The same things were measured in two ways. Each way mixes the same 9 hidden numbers, adds some noise and spreads widely along 7 directions of its own, which tell nothing about the thing.
(in the rows, 100 means zero)
Some things both ways: the first way, then the second way.
97 106 92 103 102 98 89 106 87 81 112 107 114 109 104 87 96 95 91 113 103 107 93
92 85 101 121 98 82 129 96 84 78 114 104 96 92 110 127 96 86 90 82

112 76 101 113 95 117 104 91 109 111 106 74 122 116 103 116 102 111 95 103 78 111 102
102 88 95 79 105 108 91 102 98 120 85 103 125 99 109 118 85 106 106 106

85 90 122 104 83 110 82 84 91 102 91 89 129 101 111 113 91 108 103 80 108 78 98
97 88 93 87 116 99 88 105 104 105 88 105 108 106 111 106 85 106 113 113

75 107 92 96 107 109 91 100 93 111 102 84 108 109 98 101 95 112 94 115 110 105 106
95 94 99 99 99 101 100 111 112 107 94 106 99 97 112 102 105 121 101 114

58 88 91 96 85 105 102 90 84 118 72 109 96 112 126 107 117 111 63 91 109 111 98
80 96 117 124 100 99 126 121 102 78 128 89 77 99 87 86 126 104 71 95

99 95 105 116 113 104 125 99 106 103 97 92 112 95 118 118 94 140 64 86 99 113 119
112 128 85 129 70 109 101 77 95 93 92 118 114 91 141 88 104 89 132 92

119 89 104 122 96 91 87 96 77 85 94 71 141 114 102 96 96 107 105 104 101 121 95
113 104 113 85 76 107 115 94 85 93 110 83 120 83 104 113 114 98 75 80

90 99 94 108 98 84 63 99 92 69 91 111 113 91 94 98 104 96 100 97 111 108 79
102 114 116 111 94 118 102 100 90 89 98 103 93 111 94 68 121 114 111 113

96 96 111 122 115 107 107 89 96 111 128 91 120 112 86 107 101 114 106 100 100 99 92
122 131 114 128 87 91 96 105 123 100 99 92 94 121 102 73 108 77 113 86

130 114 77 120 128 102 133 114 110 126 112 106 78 119 93 95 117 94 127 135 84 113 108
95 51 79 104 101 84 96 108 122 118 88 80 88 102 92 152 104 137 51 122

103 97 105 87 89 102 114 108 99 103 81 92 107 97 131 90 94 116 99 83 107 97 116
101 115 100 107 104 90 95 121 75 80 93 115 99 75 118 96 90 78 100 88

88 103 109 83 75 74 80 101 67 95 88 95 105 102 96 92 99 88 87 92 112 115 87
98 81 101 107 114 88 95 127 96 97 96 91 76 129 89 112 111 106 75 115

84 85 76 100 107 93 92 108 105 100 106 92 87 102 92 87 123 110 114 112 108 121 92
113 129 106 114 96 95 77 102 103 99 77 106 87 118 91 65 87 104 129 83

142 96 99 100 88 101 114 125 80 98 85 92 136 127 129 108 70 91 105 110 79 90 143
107 91 91 107 101 83 94 106 88 78 104 93 96 110 112 94 76 80 109 61

66 101 93 96 92 107 69 88 122 88 114 112 84 84 92 99 126 113 114 85 125 93 77
89 95 111 106 107 118 110 114 87 99 94 106 109 60 102 107 121 105 72 141

94 107 110 89 88 108 97 94 115 95 81 103 93 81 113 108 89 103 91 81 107 82 109
86 105 107 91 114 104 98 112 110 100 97 99 88 92 98 84 113 121 98 122

103 95 100 90 81 99 102 108 112 104 99 91 109 100 116 109 98 111 115 86 98 111 108
115 98 120 94 110 84 90 110 112 113 101 104 117 98 95 110 84 92 96 86

71 100 90 94 95 106 109 94 105 148 79 100 68 110 107 104 120 91 107 114 98 110 96
114 88 112 107 102 82 96 115 75 84 106 95 103 85 101 111 92 81 78 82

40 103 115 83 90 97 83 79 86 111 95 96 96 93 85 92 95 89 98 90 123 95 77
106 125 116 104 103 109 96 106 95 98 94 101 100 114 94 76 111 88 111 104

98 92 84 103 93 111 96 108 108 111 88 94 85 103 135 83 117 100 97 113 100 114 101
86 116 114 103 118 86 113 87 120 79 111 118 78 100 101 79 110 119 115 92

69 83 89 101 94 95 84 100 110 126 115 95 67 95 96 107 126 93 92 111 97 130 85
119 111 89 117 84 124 100 66 89 96 89 115 127 116 129 97 114 80 123 107

104 102 106 96 82 105 116 102 64 120 111 60 110 128 99 105 96 109 55 114 105 117 131
114 72 90 92 90 102 98 117 117 113 78 74 101 108 95 128 115 110 53 112

118 95 99 118 108 104 89 73 80 86 120 99 121 126 57 100 129 107 74 113 88 97 64
103 77 105 118 109 67 93 143 108 99 90 79 64 123 73 106 85 103 74 83

114 105 112 87 84 89 109 104 72 75 99 96 108 101 92 99 90 108 62 84 116 86 122
102 136 94 114 95 100 91 99 105 78 83 105 85 98 109 64 96 90 120 79

121 105 90 91 102 98 98 111 106 102 80 101 83 100 104 101 94 79 90 124 81 102 109
89 111 128 81 99 94 125 108 125 81 130 90 93 94 94 84 117 118 86 71

99 94 92 102 98 104 49 102 102 96 109 97 91 98 92 94 115 80 112 124 97 92 80
92 84 97 94 112 94 108 106 98 79 97 104 94 105 117 103 96 103 106 104

127 106 126 126 118 111 136 82 86 106 115 92 134 122 77 107 78 93 96 105 80 86 102
92 106 105 89 106 91 102 108 115 109 96 96 107 94 101 117 90 102 100 101

Other things, the second way, with their names:
q_878: 98 102 93 111 93 83 92 111 106 107 98 85 82 115 96 105 92 111 101 91
q_746: 103 88 109 112 107 97 98 123 108 108 104 93 105 102 88 113 105 90 66 97
q_765: 102 92 107 118 97 103 109 121 94 98 117 86 104 99 98 105 121 81 65 100
q_384: 136 110 116 105 79 79 88 89 121 105 102 87 113 124 94 92 74 90 117 42
q_238: 117 115 123 80 95 105 101 92 137 108 96 111 140 93 97 97 84 91 99 50
q_381: 123 91 95 86 92 107 87 87 85 107 80 89 122 118 90 111 84 89 96 72
q_910: 105 125 131 116 106 44 103 117 135 80 130 95 56 111 97 68 94 108 118 59
q_314: 123 91 87 112 94 92 88 99 89 106 73 104 109 105 119 120 92 86 101 113
q_87: 92 111 96 98 97 129 110 99 100 101 66 96 111 96 88 118 116 95 75 124
q_200: 112 65 85 98 109 80 86 110 128 109 73 61 82 135 72 133 87 104 61 94
q_341: 102 67 80 96 110 75 91 104 127 110 81 59 64 151 78 136 103 122 71 114
q_499: 105 82 81 89 88 113 94 99 75 107 73 71 105 101 89 131 100 104 69 107
q_748: 92 90 121 67 111 95 103 116 120 110 84 94 113 84 74 120 74 122 84 86
q_360: 84 79 86 121 116 90 101 103 108 89 98 120 88 99 115 105 94 109 103 105
q_777: 88 79 120 87 111 108 108 144 103 115 112 100 118 75 91 122 116 107 45 114
q_672: 95 112 127 109 115 85 103 105 117 106 103 107 91 105 83 91 93 110 116 103
q_440: 95 97 120 89 105 94 115 96 139 99 102 122 118 80 115 111 97 123 105 102
q_779: 89 96 100 114 102 95 106 106 94 110 114 96 90 108 95 99 103 106 101 95
q_675: 74 106 101 118 116 96 101 134 103 95 106 108 80 82 101 92 111 108 83 117
q_846: 89 128 119 94 98 105 111 92 147 99 93 105 103 93 100 79 99 122 125 99
q_7: 144 122 142 113 92 85 89 117 90 91 104 110 119 107 103 75 91 61 115 74
q_764: 103 112 81 84 83 113 108 60 105 99 91 94 126 102 124 121 100 97 114 89
q_304: 99 93 110 100 107 85 98 121 110 108 112 91 96 103 101 109 104 105 86 105
q_246: 95 95 96 112 119 93 89 120 104 100 84 117 94 95 103 104 93 97 92 111
q_692: 113 105 129 94 106 100 89 121 114 102 80 121 123 94 89 86 68 97 112 77
q_900: 82 92 81 106 106 102 102 94 123 98 96 100 77 108 112 105 126 132 91 129
q_309: 94 79 78 122 92 115 101 140 71 105 84 74 100 100 105 131 119 73 50 135
q_517: 104 108 107 117 92 111 106 131 104 94 105 84 98 106 97 85 125 75 70 95
q_959: 101 69 103 79 137 93 67 162 61 115 50 99 98 114 79 128 64 87 86 138
q_690: 81 105 93 126 98 85 123 111 88 73 137 94 69 91 131 91 133 96 93 109
q_653: 127 117 124 85 77 103 106 99 136 112 99 103 151 92 97 112 82 79 85 34
q_823: 113 90 90 102 112 85 73 107 148 116 59 93 78 143 84 98 87 122 105 107
q_993: 100 83 70 97 106 92 80 99 104 117 85 107 109 94 125 127 85 108 100 108
q_542: 117 80 83 120 80 95 112 87 96 99 104 74 101 124 114 130 118 84 80 100
q_190: 92 94 74 123 115 89 80 103 99 94 60 114 81 117 111 102 68 100 133 115
q_848: 83 89 78 86 98 114 117 67 129 95 104 107 114 92 128 110 110 125 102 98
q_879: 100 105 65 143 74 103 107 80 50 66 122 112 104 78 163 89 107 71 124 86
q_980: 94 89 122 85 114 105 101 127 109 94 89 95 97 77 74 98 107 121 62 108
q_426: 99 96 101 113 108 107 109 68 125 111 100 115 111 114 102 109 115 108 104 113
q_284: 108 94 88 121 73 87 121 71 117 84 131 88 116 117 120 107 86 77 106 25
q_20: 76 85 104 94 90 114 131 103 118 116 118 89 116 72 96 131 120 124 59 105
q_419: 112 96 95 117 94 103 101 108 90 92 107 93 97 131 105 83 111 78 97 76
q_158: 99 119 107 107 104 105 106 96 115 102 88 106 103 100 104 103 113 93 99 118
q_389: 133 92 97 68 92 107 86 65 87 114 73 96 141 94 105 131 84 96 98 88
q_101: 90 109 109 95 114 101 98 102 97 80 99 124 104 66 111 82 94 108 107 95
q_366: 100 123 136 86 95 112 126 104 112 86 119 92 108 80 98 90 138 102 74 105
q_723: 83 102 94 97 94 136 103 101 116 116 92 119 122 73 114 104 131 130 78 133
q_434: 102 100 89 93 96 111 102 97 111 97 99 95 118 102 116 104 105 86 90 85
q_177: 117 101 111 95 88 97 94 102 107 117 103 92 117 121 93 105 92 100 101 72
q_199: 118 108 76 121 76 102 88 109 75 93 94 71 92 118 120 96 113 70 93 97
q_264: 93 79 109 73 103 113 122 106 132 111 96 77 115 98 79 132 122 112 43 102
q_480: 119 135 115 123 79 83 113 76 83 74 119 100 101 117 113 75 90 66 140 46
q_286: 118 117 137 94 86 98 99 127 104 104 99 84 99 105 76 75 102 108 95 81

Some of these things the first way, each followed by its name:
112 109 101 113 110 94 75 96 104 88 95 98 110 91 90 104 106 109 112 102 105 97 86 : q_910
85 91 111 103 89 84 96 90 62 78 133 94 107 105 75 73 114 98 79 91 123 107 80 : q_87
98 104 104 82 84 87 84 105 109 84 107 118 105 92 92 107 99 97 118 80 102 92 87 : q_765
112 83 117 114 97 93 89 86 118 97 106 95 99 84 78 127 111 111 98 78 89 96 83 : q_199
106 101 102 108 107 107 103 95 96 115 123 97 77 105 81 98 123 101 82 114 99 95 94 : q_823
73 109 119 115 114 104 81 84 108 111 109 108 104 86 98 102 96 97 116 95 109 89 74 : q_542
67 126 98 78 106 101 115 96 90 91 104 108 104 106 76 100 77 98 82 104 115 92 108 : q_20
135 106 103 95 94 114 167 114 95 126 95 100 103 127 133 102 85 103 77 105 77 100 141 : q_246
92 86 125 111 90 93 93 87 92 93 98 85 107 82 99 108 95 106 78 77 108 98 98 : q_764
97 129 99 98 117 102 80 108 108 92 109 114 92 86 100 92 90 98 107 114 113 83 96 : q_440
128 104 124 111 97 107 118 105 115 98 91 121 101 80 139 93 93 106 120 70 103 60 109 : q_200
111 94 108 115 104 103 114 96 116 104 128 102 81 91 94 100 115 100 92 97 90 108 87 : q_158
87 92 84 88 88 101 128 106 87 121 100 91 95 128 99 100 112 109 91 106 100 117 115 : q_675
76 87 99 85 83 84 87 95 92 99 89 85 108 99 90 114 100 110 80 88 101 125 93 : q_177
114 92 79 109 111 94 88 104 110 87 107 87 97 105 76 109 108 100 88 124 83 127 95 : q_286
121 100 94 111 105 107 112 120 113 112 88 90 120 106 140 104 78 103 128 111 88 109 129 : q_690
91 84 88 119 101 104 86 88 113 91 119 99 104 105 89 110 125 110 98 99 97 121 79 : q_672
59 77 87 94 87 90 100 105 102 112 84 80 97 93 119 109 110 133 95 82 119 131 115 : q_878
104 114 94 102 108 122 130 92 90 129 85 103 92 130 102 95 101 86 94 125 92 84 113 : q_101
97 105 117 91 92 101 95 80 108 100 103 99 102 93 71 117 107 113 97 80 104 79 85 : q_993
114 112 103 102 100 111 112 101 101 95 80 114 107 102 127 82 98 101 110 95 106 74 104 : q_980
86 89 98 102 99 113 118 107 118 109 96 113 78 86 131 108 108 121 75 85 104 89 120 : q_190
105 74 87 120 106 103 100 105 114 103 105 84 96 100 111 86 120 105 130 108 99 119 96 : q_499
104 98 109 117 98 89 101 85 81 120 113 91 69 105 62 107 123 72 77 117 93 112 83 : q_341
77 105 122 76 78 108 108 79 74 113 76 99 118 113 105 114 79 94 48 88 94 88 102 : q_419
118 90 100 126 107 110 104 104 102 111 131 73 120 116 108 99 106 117 112 113 94 120 105 : q_314
